There are 10 hidden switches. A switch that is on adds its own fixed numbers to the row, and there is some noise. The rows also spread widely along 14 directions, which tell nothing about the answers.
Some rows, each with its switches (1 for on, 0 for off) after it:
[  0  19   1  26 -32   9  15  -8   2  -1 -47  25   7 -11  16  20   2 -19
   5  13  40 -36  18  21  -4 -29 -25  20]
1 0 0 1 1 0 0 1 1 0
[ -7  20   6   1  10 -33 -10  -8  -3   2   4  18 -20   6 -48  13   3  21
 -37 -11  21 -64 -32 -28 -19  -1  -8  -6]
1 0 0 0 1 0 0 0 1 0
[ 32   8  27   0 -14   8   2 -30   3  -9 -15  20 -36 -22  10   7 -12 -48
 -13 -21  46 -13  19 -13 -21 -21  -9   6]
1 0 1 1 1 0 0 0 1 0
[-15  40 -28 -14  10  17   4 -24   2  -7  21 -14  50   0 -15 -46  25 -16
  34 -19   8 -35 -12 -26   3  22  28  40]
0 0 0 0 1 0 0 0 0 1
[ 43  -3 -10  -8 -31 -21 -42  -8  29 -21  -6  -6  17 -21 -66  -9 -28 -38
 -10 -25  12  -6  -3  17 -25   7 -16  21]
1 0 1 1 0 1 1 0 1 1
[  6  10   6  16  20 -13 -34 -14   6  -5  23   6 -25  -1 -37  24  -9  12
 -17 -25  36  -6 -25 -16  12   8  -4   4]
1 0 0 0 1 0 0 0 0 1
[-13  34   3  -6  12  22  16 -27 -15   8 -11  29 -14  12  15   3  27   1
  -3   3  32 -37  16 -22   2 -11   6  12]
0 0 1 1 1 0 0 0 1 0
[-12   3 -22 -13 -29  10  11 -11  -1  16  27  22  42  27 -23 -15  17   2
  28  15 -24 -19 -10  13   4 -22  -1   7]
0 0 0 1 0 0 0 1 1 1
[  7  43   1   6 -17   0 -13 -17  -9 -15  18  29  18 -11  -4  27   9 -19
  33 -10  11 -30 -66  -9  33   9  -3  14]
1 1 1 0 1 0 1 0 1 0
[  8 -16   8  13 -18 -16  31  -9  -9  -7  14   6 -25  22 -13   1 -16  19
  -3 -18   0  34   4  -8 -11 -40 -13   8]
0 0 0 0 0 1 0 0 0 1
[ 31  25  14 -23 -37  28 -11 -32  20   3 -27  27  -1  -5 -31  -6  -1 -30
 -11 -26  38 -40  34  11 -10  17  10  39]
1 0 0 1 1 1 0 0 1 0
[ 23   7  -2  29 -39 -36  -6  21 -11 -17  -9  16   0  -8 -18  22 -22 -19
 -25   8  13  -2 -35  -9 -15 -22 -27  -3]
0 0 1 0 1 1 1 0 1 0
[ 10   9  23 -23   4 -14  34 -58  -2  -8   2  19 -28  10 -14 -16   5   5
  28 -43   4 -28  18  -9 -32 -20 -20  26]
0 1 0 0 1 0 1 1 1 0
[  3   9  22 -25   3   3   6   0   0  -9  -2  22 -15  18 -10   6  15 -11
  15 -18 -12  10  10  -3 -15 -13   1  -7]
0 0 0 1 1 1 1 0 1 0
[ -5   2 -26   7  33 -13   7 -56 -13 -20  22  -7 -16  -4   4  -1  -3   6
   4 -34  22   3 -17 -24   6 -20 -12   6]
1 0 1 1 1 1 1 0 0 0
[  9  18  -5 -19 -13   6 -13 -14  -3  32  17  28  24  40 -28   3  15   6
   5 -18  23 -30   4 -12  -3   7  20  -2]
1 0 1 0 0 0 0 0 1 1
[  7 -30 -36  -4 -24  -9 -17 -21  12   4   9   9  -3 -15 -11   8  -8 -14
 -36  28 -11 -22  -6  30  -5 -21 -22   2]
0 0 1 1 0 1 0 0 0 1
[ -7  17 -21 -16  21  -7 -22 -40   2  16  -4  11   8  26 -26   8  15  36
  -2 -31  24 -38  13   4   4  25   2  23]
0 0 0 0 1 1 1 0 1 0
[  0 -21 -21  -9   6 -14  -4 -18  35 -26 -23 -18   2 -20 -44 -19 -12  -1
   7 -19 -22   2   6  27 -28 -24   4  19]
0 0 1 1 1 1 1 0 0 0
[ 23  46 -20  17 -46  -2  14 -23 -18 -35 -20   9  34 -10  15  25 -12  -9
  43 -36  26  -7 -43   0  34   8 -15  36]
1 0 1 1 1 1 1 0 1 0
[ 11  26 -43  -5 -19  21 -20 -24  -3  24 -10  23  36  15 -29 -21   7 -14
 -38   6  48 -45  16 -15  -4  13  28  24]
0 0 1 1 1 1 1 0 1 0
[  9  -3 -24 -12 -24 -13  -8   5  -9 -25  36  -2   6   0 -27 -21   1  -4
  -3  21 -39  32  -7  -5   0   4 -19  21]
0 0 1 0 1 0 1 0 0 0
[  3   9 -12   0 -21  17   5 -18  -2  24  -2  38  14  36 -33  -2   6   7
  -5  -8  33 -15  23  -3  -3 -22  16   8]
1 0 1 1 1 1 1 0 0 0
[ 10 -13 -28  36 -18 -12 -14 -21  18 -10   9 -12  12 -30 -43 -23 -33 -16
 -25   4  26  -6 -18  -1  -9 -16  -6  37]
0 0 0 0 1 0 1 0 0 0
[ 24  16   4 -21  -6 -12 -15   7  17 -36 -10  -5 -21 -43 -28  -8   0 -48
 -31   5 -14 -30 -27 -16 -28   6   0  10]
1 0 1 0 0 0 1 0 1 1
[  3 -27 -24   8   0  -5 -25  -3   8  22   1  12   4   9  -3  22  -8  -8
 -23   1   6   9 -12  11  -3 -19  19 -23]
0 0 0 0 1 1 1 0 1 0
[ 10  11 -29 -38  27  -3 -48 -38   4  14  24  -3   4  13 -22  -9  17   0
 -28 -19  21 -35  16  -6  -4  39   4   8]
0 0 1 0 0 1 0 1 0 1
[  5  11   7  -5  10  13 -24   7  19  16  -9  28   1   6 -42 -10  14 -42
 -26  11  32 -35  14  -7 -30 -24  23 -12]
1 1 1 1 0 1 0 0 1 1
[  9  19 -14 -20 -13 -22  -4 -35 -26 -18  46  17  -3  15 -19   5   4  12
   6 -16 -10  -9 -33 -17  13  11 -36  12]
0 0 1 1 1 1 1 0 0 0
[-10  19 -10  -7  29 -17 -33 -14  -9  -5   2   8  -8  20 -13  11  25  19
  -8  -2  18 -11  35  -1  -2  23 -38  18]
1 0 0 0 1 1 1 0 1 0

New rows, each followed by its switches (1 for on, 0 for off):
[ 34 -12 -12   8 -37 -23   3 -15   1 -13  -4   3 -22 -19  -8  14 -31 -11
 -35  -3   4  -1 -28   2 -12 -22 -11   4]
0 0 1 0 0 0 0 1 1 1
[  8  31  -5  14  27  -5  -1 -47 -20   5 -11  12 -12  20  19  14   3  14
   5 -45  68 -11  11 -24   5  -2   3  10]
0 1 1 0 1 1 0 1 1 0
[ -4  20 -12  -1  10 -38   0   2 -12 -39 -16 -10 -13 -28   4  11   3  -7
 -16  10  -7 -31 -33 -14 -15  -5 -42   5]
0 0 1 1 0 0 1 0 1 0
[  9   3 -25 -28 -49 -15  15 -20 -14   1 -14  35  -2  24 -22  16   9  25
 -18   4 -21 -31   5  16  -8  -8 -23   9]
1 0 1 1 1 1 1 0 1 0
[ 18  11  20  -9 -17 -19 -16  -4  29 -25  -9   4 -21 -15 -79   9 -20  14
 -13 -38 -14 -23 -44   6  -9   7  13  22]
0 0 0 0 1 1 0 0 1 0
[ 12  31  -2 -25 -30  25  12 -16  -8 -10  -6  37   3  21 -13   3  19  -1
  19 -13   0   4   9   2  15   3  13  24]
1 1 1 1 1 1 1 0 0 0
[  8 -15 -38  16 -30 -10   8 -26 -17  30   6  29  17  29 -13  -5  -7   0
 -35  15  30 -16  16  -2 -17 -33  -9   3]
1 1 0 0 0 1 1 1 1 0
[  7  26 -14 -14  19   4  -4 -17  17 -23 -17 -17  13 -13 -45 -46  -1 -22
  -9 -25  18 -21   9 -24 -29   2  27  34]
0 0 1 1 0 1 1 0 1 0
[  1   9  37  -4   8  14  -7 -21  15  -4  16  18   0   3  11  27   8 -24
  69 -45   7   5 -12  19  15 -12   0   0]
1 0 0 0 1 1 0 0 0 0
[ 21  11   6 -20 -62  23  16 -13  -4   3   2  52  -5  23 -29  -4  10 -14
  -8  21  -2  -7  38  16  -6 -20 -19  27]
1 0 1 1 1 1 1 1 0 0
[ 20   4  -6  -9  -6  10 -29 -34   7  25  -6  21  -1  24 -20  10  -1  16
 -13 -19  37  -6  40  15   4  16   1  27]
0 0 1 0 0 1 1 0 1 0
[ 33 -10  15  -6 -49 -15   7 -35   2   4  39  33   3  10 -45 -16 -19 -21
  17 -15  -5  -4 -11   2 -20 -25 -22  18]
0 1 0 0 1 0 1 1 1 0
[ 24  14  -8  10 -13 -21 -22  -4  -3 -14  21   2  12 -12 -38 -12 -15 -32
 -12 -11  21  -9 -30 -31 -16   0  -4   6]
1 0 1 0 1 0 1 0 1 0
[ -4  49  14  -8  28  21  -9  -6   0 -15  -6   3   2   4  -9 -29  29 -27
  15  -5  30 -13  36 -24 -13   8   6  33]
0 0 1 0 1 1 0 1 1 0
[ -8  19 -33  22 -26   3   4  -6 -16  -4  -1  16  24   8   3  12   7  12
  -2  23  15  -8  -6   5  26  -6 -20  32]
1 0 1 0 0 1 1 0 0 0
[ 29   6   2 -12 -28   6 -16 -52  -4   5   8  34 -34   9 -10  15  -5   9
 -26 -16  30  -5  30  14  14  23 -28  43]
0 1 0 0 1 1 1 0 0 0
[  8 -19 -14  17 -11   1  25 -48  -1  15 -20  26 -39  -1  20  14  -9  -2
 -37   1  38 -20  21   7 -16 -48  -5   9]
0 1 1 0 1 1 0 0 0 1
[  6  32   0  -5  21  20 -24  -3  -9  12  -9  32  -5  18  10  22  18 -20
 -13 -12  47  -7  -1 -20  11   5  29 -16]
0 1 1 1 1 1 1 0 0 0
[  5   3  11  18 -10   1 -18   4  10   4 -10  18   0   7   0  44  -8   7
  14 -12  17   9 -15  26  25  -7  -7   7]
0 0 0 0 0 1 1 0 0 0
[  7 -22 -15   9 -31  14  24 -23  11 -20  26   8 -11 -27 -29 -40 -13 -38
 -10  31 -29  17  -4  -5 -17 -51   4  31]
1 0 1 0 1 0 1 0 1 0
[ 16  12 -17 -43 -28  34 -10  -5  -7  13  -7  31   1  27   6  -7  30  -9
 -18  22 -16   8  52   8   1  19  18  21]
0 0 1 0 1 1 1 0 1 0
[ 14  30 -19  -5 -36 -10 -16   6 -16  -2  -8  20   4  13 -19   7   8   9
 -40  17  18 -28   7  -6   1  26 -19  26]
0 0 1 0 1 1 0 0 0 0
[  5  41  23 -21   8   1  -7 -24   3 -50  -3   1 -33  -5 -23  16  12  21
  32 -43  -9   9  -5   5  23  29 -22  41]
1 0 0 1 1 1 0 0 1 0
[ 19  -8 -15 -16 -16   1 -18 -25  10  10   3  23  -8 -13  -7  10   1 -37
 -31   5   5 -38 -15   9 -12  -9   6  -7]
1 1 1 0 0 1 0 0 1 1
[  5  23  -8  -9 -21  22 -20   9   8   5   5  22  17 -20  -2   6  14 -44
 -12  26  -3 -35 -39  -5   9   6  30   0]
0 0 1 0 1 0 0 0 1 0
[ 34  14  26  -1 -28  -4  -1  -7   5 -29 -34  15 -12 -16  20  33 -12 -40
  30 -41  17  12  -7  19  -5  -9 -15   1]
1 1 0 1 1 1 0 0 1 0
[-12   8   4   9 -14  14 -11   1  44  -5 -27  15  22 -10 -57   1   2   0
  28  -2  -2 -29  -6  44   0 -24  13  28]
0 0 1 1 1 1 0 0 0 0
[ 21 -29  -2  21 -47 -20  25 -15  -1  -2  -6  29 -13  14 -28  18 -32   4
  -5 -13   2  21  -9  12 -20 -66 -13 -10]
1 0 1 1 1 1 1 0 1 0
[-18  25  19  10  27   0  20 -33   4  -4   5  14  -2  14 -28  -4   4  16
  32 -36  33 -28  -6 -14  -2 -31  -3  21]
0 0 1 1 0 1 1 0 0 0
[ 22   6 -27 -17 -29 -26 -28   3   7 -20 -27   9   6  -3 -25  26   0   1
 -11 -11  -7 -13 -12  30  -5  13 -19  -1]
1 1 1 1 1 1 0 0 0 1
[ -8  -7 -35  12 -16  12  -1 -29  13   4 -19  21  -3  -2 -23 -14  13  -2
 -29  38   9 -22  46  28 -11 -23 -18  47]
1 1 0 0 1 1 1 0 1 1
[ -3  22 -19   5  -7  24  -1 -12  -5  -8  -8   1   1 -12   8 -12  10 -11
 -20  18  19 -12  16 -10  12  11   4  40]
1 0 0 0 0 0 0 0 1 0
[-12   6 -21  29  11  38  15 -27   3  -5 -40   1 -23  -9  39   3   6  14
 -11  23  33  25  54  11  22 -20   4  54]
0 0 1 0 0 0 1 0 1 0
[  1  22 -22 -20 -20 -12   5  -9   6 -22 -14  12 -16  -6 -52   0  12  27
 -30  12 -25 -41 -18  -3  -6   9  -3  33]
1 0 1 0 1 0 1 0 1 1
[  8  29 -17  -1  -9 -14 -31   9  21 -37 -30  -9  -5 -45 -39   8   2 -19
 -41  15   0 -54 -34   7  -6  21  -9  29]
1 0 1 0 0 1 0 0 1 1
[ 22  -1 -35  16 -41  -2 -22  19   9 -19 -32   6 -14 -11 -25  26 -14  13
 -50  31  -8  30  -2  26  15   2  -1  29]
0 0 1 0 1 1 1 0 1 1
[ 30   6 -36 -19 -38  38 -37 -21   2  -4 -15  21 -10   3   4  10  11 -13
 -33  27  10  31  62  31  24  28 -13  43]
1 0 1 1 1 1 1 0 1 1
[ 12  24  -9  -1   9   8 -25 -24  20 -44   4  -3 -33 -45 -43 -12   1 -23
 -34   9   4 -15 -20  -5  10  15  -6  54]
1 1 1 0 0 1 1 0 0 1
[ -3  21  -4 -10 -14   6   2 -11 -23   2   8  39 -17  29  14  36  26  31
   8   6  -4   0  -4   5  30   5 -12   5]
1 1 1 0 1 0 0 0 0 0
[ -6  -4 -22  25   7   7 -12  14  19 -33 -25 -18 -10 -29 -11 -11  -4 -14
 -20  28  -8  34  15  14  -2 -16  -1  36]
0 0 0 0 1 1 1 0 1 0
[  8 -16 -57  31 -24  -8 -18 -28   7  -5 -16  13  -9 -34 -20  11 -22  -8
 -74  34  23 -26 -29  15   6 -23  -6  17]
0 1 1 1 1 1 1 0 0 0
[ 24  29 -16 -24 -53  -1  22 -32 -19 -14  23  20  28  16 -40 -44   5 -15
   7 -10  -2 -26  11 -25 -19   8 -14  49]
1 0 1 0 1 1 1 0 1 0
[-27   9 -33  22   5  17 -15 -14   4  31   6  24  28  28 -39 -20  18  18
 -22  34  30 -29  34   3   2 -12   3  35]
0 0 0 0 1 1 1 0 1 0
[-13  -6  -2  21  12 -20 -10  -8   2   3  -5  26 -13   4 -12  25   3   1
  -6  10  13 -19 -15  12 -11 -42 -21 -19]
0 1 1 1 1 1 0 0 1 0
[-18  39  18   6  -5  33  37   6  -5 -24 -21  14 -16   0  34  27  25   8
  37   1  -4   8 -12   1  37 -11  10  29]
1 0 0 0 0 0 0 0 0 1
[  1  10  -2 -12  -4  24  37 -41 -17  -5  -9  39 -35  34   9   9  15  21
  11 -14   5  29  33  -2   8 -37   7  12]
1 1 1 1 1 1 1 1 1 0
[ 14   8  24   8 -26  17  32 -47   2  -7   9  21  -5  15  -5  -2 -10   1
  52 -40  32  18  27   9  11 -28 -25  45]
1 0 0 1 0 0 1 0 0 1
[ 22 -23 -10  -1 -14 -28 -10 -22   6  10 -12  16 -29  -3 -16  19 -13 -13
 -47  -7  19 -30   9   5 -39 -27 -17 -16]
1 0 1 0 1 1 0 0 1 1
[ 29  11  -5 -73 -36   2   5 -19  16 -17 -16  14   0 -16 -25  -6  11 -30
  -2 -30 -41 -48 -21   5 -24  21  24   0]
1 0 1 1 1 0 1 0 0 0
[ -3  -7  -2  -1 -29  16  26  -5  -9  37  -4  56   0  33  12  19  15 -10
  -5  21  -2 -17  -4   8  -9 -57  26 -30]
0 1 1 0 1 1 0 1 1 0
[ -3  -7 -18  27 -15 -35   1  30 -21 -11  -2  12  -1  10  -1  20  -2   0
 -22  34 -10  18 -14  -6 -17 -38 -32 -18]
0 0 1 0 1 1 1 0 1 0
[  2   0 -15   5  15   5   1 -17  14 -14 -37   2  -7 -15  13  14  -2 -17
   2 -19  15   2  -6  16  -2 -22  15   0]
0 1 0 1 1 1 1 1 0 0
[  7 -29 -41  12 -14   2 -19 -42  14   8   9  -7   9   5 -18  -9 -12  20
  -4   4  15  21  46  35   9  -2 -26  48]
1 0 0 0 0 0 1 0 0 1
[  9  36 -31 -27 -14   8 -14 -50  -7  -7  22  12  24   6 -31 -26  18 -12
  -1  -8  20 -46  11 -12   4  28 -21  47]
1 0 1 1 0 1 1 0 1 1
[  9 -16 -23   9 -36 -44  15 -26  -4 -14   2   5   1 -13  -4  21 -19  15
   6  -6 -17 -23 -38  18  -7 -23 -44  10]
0 0 1 0 1 0 1 0 0 0
[  8  36   0 -35 -10   0  26 -21  -8 -44 -16  -5  -9 -17   3 -26  16 -20
  10 -10 -19 -24   9  -8 -17   5 -21  36]
0 0 1 1 0 1 0 1 1 0
[-20   8   3  14  27  -2   5 -10   7 -18  12   3  -5 -36  24  12  12 -46
  16  10  -5 -30 -54  -5  -3 -42   0 -17]
0 0 1 0 1 1 0 1 0 0
[  1 -31 -10  25 -29   1 -42  -8  34  21  21  26  16   2 -79  -8 -17 -14
 -23  27  19 -15  20  38 -11 -30 -23  18]
1 0 0 1 1 1 0 0 0 0
[  6   2 -36 -21 -14  21 -14 -14   4  -5  -6  17 -18   6 -18   2  16  12
 -36  26  -7   9  31  12  13  10   1  26]
1 0 1 1 1 0 1 0 0 1
[  8   0  27   1  22  20  -3 -15  18  -3 -17  22 -38  -6  -2  19  -2 -24
   0 -23  24  13   7  -2  -8 -36  26  -9]
0 0 1 1 1 1 1 0 1 0
[  2  10   4 -12 -30   4   3  -9  -5  -1  13  28  -6  21 -17  25   7  26
   8  -6 -19  -3 -16  12  23   1  -6  14]
1 0 0 0 0 1 0 0 1 0
[ -6  47  21  31  16  -4 -27  -6  -6 -12  21  26 -11  -4 -16  21  15  -9
   9  17  43 -24 -18 -17  20   0 -42  29]
0 0 1 0 1 0 1 0 1 1
[-11  11 -19   3   3  -7 -43   8  19  -9  13   6  24 -13 -58   3   5 -16
 -10   9  -7 -35 -43   6   2   1   5  -3]
1 0 0 1 1 1 0 0 1 0
[  5  13  -7 -35  -1  30 -10  -5  10   8 -11  28   1  12 -22 -12  24 -24
 -18   4   4 -15  24  -1  -9  -1  38   3]
1 1 1 1 0 1 1 0 0 0
[ 15  -6  19  14  13  -5 -62  -6  22   2  20  18 -30 -13 -31  41 -16  -9
 -16  -6  30  10 -20  16  18   0 -14 -10]
0 0 1 1 1 0 0 0 0 0
[  0 -17 -18  -4  -7  12 -41 -20  20  16  42  27   4   4 -46 -17  13 -21
 -13  40 -12  -5  16  25  -3 -15 -11  17]
0 1 1 0 1 1 0 0 1 1
[  5 -13 -17  42 -22 -23  -6  15  -5 -14  18  -1  10  11 -42  -7 -28  10
  -9  11   7  46 -10  -2  -4 -43 -23   9]
0 0 1 1 0 1 0 0 1 0
[ 16 -17  -8  -4   2 -11 -22 -24   2  21  14  14   5  -5  11  17  -9 -39
 -11 -13  18 -22 -21  -1 -14 -18   4 -26]
0 0 1 0 0 1 1 0 1 0
[-29  19 -18  -5  -2  32   8   1  16  -4 -21  22   7   6 -29   8  25  28
  10  26 -25 -17  -8  20  26 -16  24  26]
1 0 1 1 0 0 1 0 1 0
